There are 4 nested groupings, the coarsest first. Each group lies inside one group of the grouping before and may be the whole of it. The rows also spread widely along 11 directions, which tell nothing about the answers.
In the rows, 128 means zero.
Known rows, each followed by its group in each grouping:
[124 143 146 149 122  78 132 146 145 108 108 109 126 123 107 153 120 167
 131 134 132 127 134 187 124 146 112 116 136 109  82 152 133 129  98 118
 102]
sib Z549 ruz nit
[151  88 133 140 145 131 152 116 144 119 119 110 132 122 118 165 156 118
 113 146 117 156 186 103 132 153 163  95 130 111 142  96 110 155 143 123
 115]
sib Z202 pasam rom
[129 144 121 144 135  90 110 170 119 104 138 104 150 142 110 130 109 138
 129 144 131 153 110 134 107 103 110 141 154 132 105 158 157 121 127 138
 144]
sib Z878 Ripo bevun
[135  88 108  82 203 189 127 114  78 134 131 184  96 110 118 106 115 126
  95 123 136 102 172 140 133 103 140 117  83 138  98 136 155 110 175 148
  88]
sib Z878 tifig rus
[131 159 143 106 140 159 108 127 112 133 121 167 111 150 121 118 103 134
 119 146 150  82  97 136 142  79 122 138 107 127 116 145 143 143 115 120
 130]
sib Z549 godu kom
[160 106 104 134 184 129 132  96 116 115 121 133 151 175 128 126 130  58
 117 151 130 147 132  78 141 100 156 133 121 112 161 112 146 153 178 131
 118]
sib Z878 Labu Rul
[114 153 140 131 117 147 106 143 143 146 120 158 130 125 141 129 119 123
 130 118 142 119 126 123 140 124 131 141 131 136 150 123 110 140 113 120
 132]
sib Z202 pasam Zat
[121 148 139 123  68 123 137 130 122 115 106 104 114 118  71 118 119 149
 139 151 132 103 102 147 126  77 108 108 142 110  91 144 128 116  92 104
  95]
sib Z202 Nop bimi
[127 139 144 131 141 126 117 146 120 137 138 141 144 136 138 127 102 136
 123 129 136 124 132 135 123 113 133 132 115 134 116 139 127 132 131 129
 140]
sib Z549 buz gifo
[146 161 130 109 126 135 119 101  91 142 123 163 134 174 132  93 112  80
 145 141 150  93  64 109 159  68 128 152  88 123 136 139 156 137 144 131
 134]
sib Z202 Nop bupuz
[138 168 148 144 123  58 148 143  52 155 155 150 160 150 151  80  85 131
 152  74 132 105  84 227 135  78  97 114  40 126  89 167 131 110 129 149
 112]
buroz Z66 mota tibop
[111 169 157 113  79 160 120 113 129 161 127 163 104 142 121 105 119 137
 148 122 150  72  82 150 157  86 121 131 105 130 127 124 109 128  96 104
 105]
buroz Z914 ronat letov
[112 150 137 114 128 173  99 156 126 146 130 173 112 118 129 120 116 141
 122 116 142 108 123 131 135  99 123 135 132 146 132 130 126 134 120 124
 126]
sib Z202 lig kebu
[144 126 124 142  91  91 147 105 107 132 148  94 164 170 120 101 127  87
 168 148 121 153  90  93 132  87 146 133 119 124 121 115 148 113 165 130
 120]
sib Z878 Ripo bevun
[145 120 149 124 138 116 129 130 125 123 136 110 146 138 127 147 119 134
 118 161 133 133 138 107 117 133 144 129 116 124 111 139 133 140 127 132
 168]
sib Z549 buz gifo
[165 103 140 128 188 121 138 122 101 143 163 146 159 161 165 139 121 102
 116 144 127 153 144  93 135 132 166 131  82 133 131 120 145 151 187 152
 168]
sib Z202 pasam rom
[ 83 138 149 129  89 178  88 107 200 169  83 152 157  86 180 139 105  85
 116 119 154 113 170  67 129 199 152 172 143 129 201 113  34 134  73  90
 167]
sib Z202 pasam Zat
[150  81 154 151 113  81 183 127 124 137 154  86 141 115 124 160 161 158
 137 118 104 164 189 160 125 172 160  70  96 119 100  99 101 130 142 136
 102]
buroz Z914 ronat letov
[135 117 117 149 139 124 127 120 141 122 122 124 146 140 133 133 146  92
 137 117 127 153 142 113 138 133 141 134 142 129 171 103 113 146 136 128
 120]
buroz Z66 mota tibop
[107 123 166 116  90 113 115 117 145 152 139 115 143  97 156 134 110 156
 140 136 146 115 131 134 116 198 130 165 108 140  94 155 104 101  90 129
 188]
buroz Z66 mota tibop
[106 107 115 109 136 161  98 138 128 133 130 130 150 104 135 111 104 107
 115 141 138 152 148  72 106 135 136 172 150 150 132 140 128  98 144 134
 159]
sib Z202 pasam Zat
[121 140 118 141 110 132 134 137 112 144 126 151 129 132 120 101 128 112
 150  91 125 127 131 155 144  85 132 105 117 133 139 103 117 122 144 124
  62]
sib Z878 tifig rus
[164 178 128 162  69  57 144 158 121  78 104  72 123 164  57 148 173 125
 162 146 126 144  70 152 145  71 103  93 160  99 136 128 157 168  89 126
 107]
sib Z202 pasam rom
[119 166 105 129 137 106  97 159 117 120  80 164 124 104 138 121 145 100
 134  67 152 122 134 176 152 161 102 145 116 130 162 147 133 133  99 152
 105]
sib Z202 Nop bimi
[133 149 119 160 170  91 101 154 145 135 137 157 157 161 179 144 138  97
 143  97 138 163 128 130 149 169 142 159 127 143 166 116 144 152 156 151
 142]
sib Z878 Ripo bevun
[136 111 118 112 198 155  97 136 120 139 148 165 145 140 170 134 122 101
 110 129 142 144 152  85 131 154 154 165 112 154 149 129 150 137 170 156
 172]
sib Z878 Ripo bevun
[135 146 159 142 110 127 139 119 131 152 124 140 147 143 137 130 103 117
 124 135 131 107 121 127 135  96 138 108 103 108 137 123  91 152 115 101
 127]
sib Z202 lig kebu

New rows, each followed by its group in each grouping:
[120 117 134 133 143 125 118 120 151 121 138 119 135 146 120 139 104 142
 124 173 134 136 122 108 118 127 137 151 154 126  90 139 148 116 146 115
 132]
sib Z878 Ripo bevun
[122 152 136 172 144 104 118 152 157 124 103 127 172 143 140 142  91 107
 112 121 128 141 145 135 117 110 125 123 145 107 162 131  83 159 106 100
 121]
sib Z549 ruz nit
[134 113 123 164 185  96 132 137 146 110 118 124 155 145 133 151 110 122
 108 133 124 161 166 142 120 137 140 122 143 110 123 127 126 142 153 122
 102]
sib Z549 buz gifo
[127 138 160 128 119 153 127 149 130 158 138 159 124 113 144 143 124 151
 122 111 131 114 156 142 137 127 145 101 102 136 136 111  93 151 114 121
 129]
sib Z202 pasam rom
[121 146 121 131 126 105 100 153 137 106 117 117 131 132 114 134 134 131
 139 135 144 143 112 129 127 140 117 159 157 136 117 147 159 122 118 140
 140]
sib Z549 buz gifo
[110 131 105 133  85 112 124 143 125 117 116 111 119 109  97 111 151 129
 162 106 128 147 130 149 132 128 118 127 154 139 114 121 146  95 127 135
  73]
sib Z878 Ripo bevun
[ 93 103 131 113 110 187 107 117 150 140 139 124 142 124 119 105  88 129
 126 172 130 138 133  62 103  97 149 165 172 147 107 120 120  92 151 100
 129]
sib Z549 godu kom
[122 120 139 138  96 129 142 114 142 130 128 109 136 139 105 123 121 131
 147 151 121 135 127 117 127  99 143 117 145 122 107 109 121 119 137 104
  92]
sib Z549 ruz nit
[122 171 132 136  64 110 118 155 148 108  80 121  94 103  85 150 170 150
 152 108 142 110 118 176 152 139 104 107 153 117 138 126 123 147  59 120
  92]
sib Z202 Nop bupuz
[117 183 131 106 114 147  77 178 110 125 127 152 120 131 119 113 120 135
 136 120 156 107  84 128 131  91 104 162 136 157 137 156 155 134  95 144
 168]
sib Z549 buz gifo
[127  73 149 136 149 152 150  91 152 162 163 134 150 139 158 141 110 129
 125 158 115 148 177  86 124 149 186 121 116 132 108  90 107 121 187 111
 117]
sib Z878 Ripo bevun
[116 119 139 109 110 145 120 119 136 137 127 136 114 113 120 128 127 148
 137 145 139 119 130 123 134 146 136 143 131 137  92 132 141 107 130 126
 123]
sib Z202 Nop bupuz
[149 180 117 128 127  92  90 141 132 111  84 141 131 141 147 149 172  75
 144 102 163 117 104 129 163 178 117 159 110 123 196 141 143 172  79 156
 170]
sib Z878 Ripo bevun
[118 134 119 101 182 167  96 177  82 132 143 183 107 100 129 109 109 157
 103  87 142 109 144 180 123 101 102 134 106 162 114 158 146 119 125 158
 129]
buroz Z66 mota tibop
[127 133 158 132 107 155 145  95 133 166 139 149 136 155 137 114 110 114
 133 135 132  99 117 119 146  86 150 113  99 119 141 102  86 140 130  96
 107]
buroz Z914 ronat letov
[127 111 164 120 118 125 138 118 123 167 167 136 142 126 161 133 110 155
 140 138 129 123 144 127 126 156 159 127  84 142  85 125 122 113 148 133
 150]
sib Z878 Ripo bevun
[165 105 155 112 150 110 144 125  98 133 140 114 148 123 139 151 125 125
 104 153 131 129 153 108 117 149 148 112  74 116 111 148 126 148 130 147
 189]
sib Z202 lig kebu
[121 166 112 137 101 118  77 213 144 103 100 116 134  91 116 153 172 120
 132  90 142 162 139 118 123 159 105 144 178 151 190 135 124 156  70 152
 173]
sib Z202 lig kebu
[126 139 146 118 166 158 116 141 115 151 159 184 116 149 142 122  96 156
 120 137 137 111 113 143 141  89 135 135 109 144  93 133 152 131 162 129
 122]
sib Z202 pasam Zat
[121 124 124 112 122 117 115  98 133 116  75 115 141 101 124 127 114  90
 110 146 154 114 141 109 122 170 121 160 119 102 132 164 112 112  92 124
 148]
sib Z202 pasam Zat
[131 125 132 120 151 123 106 123 150 114 119 125 125 134 128 154 128 131
 118 163 146 127 129 108 128 164 134 157 140 125 115 146 150 134 121 132
 160]
sib Z878 Ripo bevun
[173  70  95 164 164  73 183 103 111  94 111  81 156 144 100 143 162  75
 126 128 101 187 189 125 129 130 159  74 119  91 142  94 128 142 180 137
  60]
sib Z878 tifig rus
[136 133 171 139 100 120 129 131 140 172 157 132 169 141 184 142 125 121
 148 123 129 139 141  97 134 163 171 133  89 143 151 101  91 152 129 129
 182]
sib Z549 godu kom
[124 125 143 159 212 158  99 178 168 144 183 188 126 160 170 170 125 173
 117 118 125 160 150 141 140 137 151 141 161 170 138  94 139 171 173 134
 142]
buroz Z66 mota tibop
[144 131 140 141 135 115 131 161 113 123 157 121 134 139 118 140 134 152
 132 125 122 142 125 148 124 102 126 111 127 141 122 126 134 148 125 139
 145]
buroz Z66 mota tibop
[145 140 122 114 131 168 116 146 105 134 108 150 130 116 123 126 137  90
 110 107 137 109 155 106 134  94 136 103 103 130 192 115  95 165 102 131
 138]
sib Z878 tifig rus
[139 138 129  83 112 167 114 113  94 137 123 153 104 130 118 108 153 107
 146 128 151  97 110 104 154 111 140 141  94 145 137 123 156 128 128 149
 137]
sib Z549 buz gifo
[123 103 158 104 174 156 117 121 140 141 144 158 113 117 142 155  96 178
  98 169 141 109 152 130 123 161 144 144 114 133  64 151 143 122 143 126
 155]
sib Z202 Nop bupuz
[140 122 141 149 134 126 146 138 132 139 127 137 140 133 133 144 136 126
 130 110 117 139 167 143 138 120 152  89 112 123 145  96 101 157 136 120
  95]
sib Z549 ruz nit
[105 123 139 143  81 187 137  94 172 157 127 147 123 149 112 116 119 118
 152 151 120 122 123  87 148  71 162 116 167 128 141  67  95 130 153  74
  60]
sib Z202 Nop bupuz
[126  83 125 119 138 136 150 104 118 115 122 107 128 116  89 121 102 142
 110 171 120 134 155 122 108 104 135 114 137 110  66 139 138  95 156 113
  87]
sib Z202 Nop bupuz
[134 120 129 122 116 134 130  94 136 140 125 135 127 146 134 128 147  99
 151 136 136 127 125 102 153 142 157 136 116 128 138 103 135 133 146 127
 114]
sib Z878 Labu Rul
[113 119 145 109 122 179 117 138 140 141 125 146 108  95 114 140 114 160
 108 139 136 101 164 127 119 123 138 113 130 135 114 125 101 129 105 110
 123]
sib Z878 tifig rus
[139 108 119 117 132 116 134 103 110 131 126 129 135 134 131 115 144  97
 144 131 134 143 127 110 141 145 143 144 108 128 116 127 155 110 164 145
 120]
sib Z202 lig kebu
[107 109 139 188  88  62 153 157 170 135 137  86 162 105 133 154 132 161
 154  97 103 187 184 174 114 181 146  93 157 124 104 100  89 114 131 113
  72]
sib Z878 Labu Rul
[116 142 153 179 114 138 124 184 168 157 125 142 168 106 159 162 114 134
 112  86 112 152 195 132 118 131 148  83 143 131 194  88  34 178  97  99
 125]
sib Z202 Nop bupuz
[ 94 105 130  89 118 195  96 124 127 157 153 141 135 108 138  95 103 123
 123 144 143 128 131  67 110 122 140 179 140 167 122 134 120  84 142 127
 163]
buroz Z914 ronat letov
[152 162 153 134 114 129 129 170 115 125 126 134 116 133 108 154 147 151
 126 118 132 109 133 156 139  90 129  80 110 126 147 118 116 181  89 129
 133]
sib Z549 buz gifo
[128 154 131 151 103 100 119 175 150 112 116 116 116 120 107 159 173 150
 142  98 133 145 134 169 141 150 115 112 154 133 151 117 120 154  85 134
 112]
buroz Z914 ronat letov
[ 82 111 131 121 127 200  96 137 176 157 148 168 111 112 137 126 111 158
 135 134 132 135 153 101 128 136 154 156 176 166 113  96 121 102 157 107
 101]
sib Z878 tifig rus
[151  60 116 129 179 110 173  78  95 107 119  99 144 126 101 122 109 109
  99 153 116 140 175 140 110 115 138 100  99  93  90 140 125 109 162 127
  88]
buroz Z66 mota tibop
[129 136 131 125 184 164 101 144 146 109 123 158 110 155 112 148 108 148
 100 166 141 117 123 122 130  93 130 142 158 128 115 134 154 154 136 115
 124]
sib Z549 godu kom
[136 127 128 141 139 118 125 138 133 122 139 123 145 156 124 131 127 120
 140 141 125 155 122 112 131 108 142 135 144 135 124 115 148 136 157 129
 121]
sib Z549 ruz nit
[ 91 159 116 175  78 106 106 180 185  96  74  96 131  94  87 150 141 143
 137  99 129 154 157 165 117 137 104 114 211 118 157 118  88 134  64  98
  70]
sib Z549 buz gifo
[ 92 146 109 154 116 152  92 175 159 137 125 152 143 121 133 116 122 120
 143  95 127 164 137 117 130 111 127 149 190 157 163 102 115 123 140 118
  95]
sib Z202 Nop bupuz
[146 135 144 144 106  95 139  64 161 146 103 129 156 167 165 141 147  64
 159 144 142 127 110  86 169 178 165 152 101 103 166 100 113 153 137 116
 139]
sib Z202 Nop bimi
[136 152 150 125 133 172 117 160 131 152 127 182 104 124 144 150 152 147
 126  92 134 105 158 152 157 122 148  94 102 144 167  92 104 179 109 129
 113]
sib Z549 godu kom
[ 99 140 137 130 134 153  92 148 173 138 120 161 118 115 142 146 120 151
 127 128 144 128 137 127 136 163 132 160 162 145 124 126 127 128 121 118
 130]
sib Z202 Nop bimi
[132 124 148 129 118 131 146 106 114 158 130 147 144 133 142 114 108 112
 130 124 129 113 135 130 137 110 145 111  87 115 122 120 103 128 142 115
 110]
sib Z202 lig kebu
[146 133 161 147 166  99 138 152 122 147 156 153 143 142 160 157 110 158
 116 124 127 134 146 163 133 142 143 109  88 127 104 132 125 155 143 137
 144]
sib Z202 pasam Zat
[122 142 119 129 121 129 110 152 122 123 124 135 131 126 118 119 129 120
 136 122 136 141 118 124 131 112 122 142 144 139 132 132 141 123 129 136
 124]
sib Z202 pasam Zat
[170 194 131 138 131  44 122 158  66 116 123 138 147 173 131 114 134  98
 151 103 147 116  53 178 154  93  94 133  70 113 129 171 177 156 116 166
 155]
sib Z202 lig kebu
[133 128 137 138  62 155 142 142 168 113  96 105  89 103  75 170 202 148
 151 121 118 133 169 129 150 130 149  69 168 126 165  65  97 170  83 106
  72]
sib Z549 ruz nit
[124 136 119 126 110 122 116 112 126 138 118 133 142 137 140 112 133  88
 151 120 141 131 117 108 141 136 137 152 119 133 146 122 133 118 135 133
 123]
sib Z878 Ripo bevun
[120 114 130 153 159 135 125 184 149 122 135 138 123 102 118 163 129 175
 108 107 115 154 194 167 114 137 135  89 155 138 119 111 109 144 130 125
  92]
sib Z878 tifig rus
[144 120 133 110 131 135 130 106 132 122 129 134  97 142 111 146 158 138
 141 156 140 115 122 122 152 142 147 128 121 128 105 117 166 135 140 135
 117]
sib Z878 Ripo bevun
[129 156 137 123  73 121 130 145 112 110 110 101 116 120  68 120 117 148
 134 149 134  99 101 149 118  65 104 102 136 113 102 150 125 126  79 110
 111]
sib Z878 tifig rus
[119 130 147 127  97 145 120 120 141 149 126 128 147 125 135 123 112 112
 132 142 134 125 126  90 125 121 143 138 130 128 138 123 101 128 121 110
 147]
sib Z202 lig kebu
[127  95 132 141 119 164 152 148 120 149 172 130 131 128 109 121 126 151
 138 126  99 157 167 117 119  71 163  79 140 150 112  77 114 123 179 117
  75]
sib Z878 tifig rus
[129 121 126 151 139 149 130 158 141 141 132 154 129 123 134 145 150 125
 129  95 116 154 172 131 141 122 150  96 141 138 164  83 104 157 147 124
  90]
sib Z202 lig kebu
[124  97 147 121 138 157 139 135 122 137 148 131 119 102 117 138 117 169
 111 132 121 123 170 148 113 120 137 101 119 137  99 124 105 124 125 122
 121]
buroz Z66 mota tibop
[142 119 140 125 120 145 142 120 110 148 130 135 140 127 130 126 125 110
 123 121 125 117 155 118 133 104 152  93  93 122 146 109  96 147 127 121
 117]
sib Z878 Labu Rul
[124 138 146 112 116 127 131 123  93 148 134 142 136 126 131 101  97 132
 133 124 139 101 121 148 127 102 128 126  83 129  95 148 128 108 128 131
 122]
sib Z549 buz gifo
[126 133 136 130 140 154 123 152 129 125 130 135 120 129 102 136 119 145
 105 134 131 119 138 138 122  85 122 109 141 126 134 129 110 145 110 113
 115]
buroz Z914 ronat letov
[121 130 137 138 140 126 105 143 161 137 135 144 139 132 157 151 136 127
 135 130 138 154 138 107 139 175 148 159 145 145 139 117 132 139 140 135
 154]
sib Z202 pasam Zat
[145 120 141 137 152 113 128 163 109 129 160 120 155 140 130 138 110 140
 115 145 121 155 133 114 108 105 136 122 124 134 107 140 140 138 152 139
 163]
sib Z202 lig kebu
[130 124 134 119 118 136 128 135 127 133 117 143 107 107 120 140 154 140
 134 113 134 124 148 146 144 149 135 114 119 131 121 119 131 133 123 135
 107]
sib Z202 lig kebu
[156 121 132 108 128 143 122 155 106 107 136 109 118 125  92 146 152 135
 118 160 130 136 128  92 121 101 132 116 135 134 124 135 153 151 123 144
 168]
sib Z202 lig kebu
[100 114 107 151 167  84 100 135 172  92  98 111 145 125 127 141 108 133
 122 145 141 169 144 141 112 192 117 184 185 120  89 159 158  94 139 127
 109]
sib Z549 godu kom
[116 124 130 174 155  93 121 144 195 108 114 122 131 135 125 176 129 157
 125 140 128 160 156 156 129 177 136 132 182 115 111 118 127 141 131 109
  94]
sib Z878 tifig rus
[110 126 104 160 165  90 121 134 154  91  90 125 128 131  99 134 110 130
 116 133 133 151 134 171 124 132 103 141 177 101  93 151 151 110 140 113
  59]
sib Z202 lig kebu
[135 144 136 133 189 134 108 187 110 122 158 160 121 144 123 144  99 175
 101 134 130 125 130 166 118  83 116 115 129 142  96 151 158 148 141 138
 133]
sib Z878 Ripo bevun
[111 154 139 121  98 162 106 136 141 152 103 161 126 107 140 124 126 113
 131 103 144 104 138 123 144 131 132 131 121 135 166 117  91 141  95 116
 125]
sib Z202 Nop bimi
[119 136 160 139 144 142 110 181 133 145 163 140 150 125 138 143  81 171
 103 143 125 136 138 124  99  97 129 123 140 142 105 144 110 140 126 116
 169]
sib Z202 lig kebu
[106 130 108  96 105 171  98 144 116 118  91 135 110  80  94 108 133 114
 118 118 145 116 141 113 119 117 109 142 149 136 140 146 125 106  97 130
 118]
sib Z202 lig kebu
[143 135 121 128 150  92 106 156 111 109 144 113 150 152 130 130 134 117
 140 140 139 162 108 110 124 135 130 164 134 146 117 148 180 127 151 162
 171]
sib Z549 buz gifo
[132 115 124 134 188 151 120 105 154 118 116 151 122 156 125 147 109 118
 101 165 138 121 141 112 136 116 143 136 145 112 125 124 139 145 152 108
 105]
sib Z878 Ripo bevun
[ 86  90 125 118 142 200 107 133 141 155 158 146 153 114 134  97  66 133
 111 156 121 151 155  65  95  86 150 158 170 158 103 120 113  82 182 104
 121]
sib Z202 Nop bimi
[131 160 135 123  66 139 134 122 117 136 101 132 112 124  96 113 142 114
 151 115 137  90 111 143 149  84 124  98 111 116 147 114 105 140  88 111
  90]
sib Z878 tifig rus
[115 170 145 158  85 134 112 151 166 153 106 154 143 126 152 142 137 111
 145  92 135 124 135 131 152 135 138 119 137 130 192  95  73 167  90 106
 119]
sib Z202 Nop bupuz
[191 104 124 118 173 109 155  98  82 133 126 143 142 155 153 141 176  61
 127 116 131 140 151 102 164 150 168 106  51 114 171 105 144 174 170 167
 147]
sib Z202 lig kebu
[150 131 139 129 188 107 130 125 108 136 141 161 132 158 152 136 123 124
 114 120 142 119 126 161 146 137 132 133  79 123 119 142 143 146 148 146
 133]
buroz Z914 ronat letov
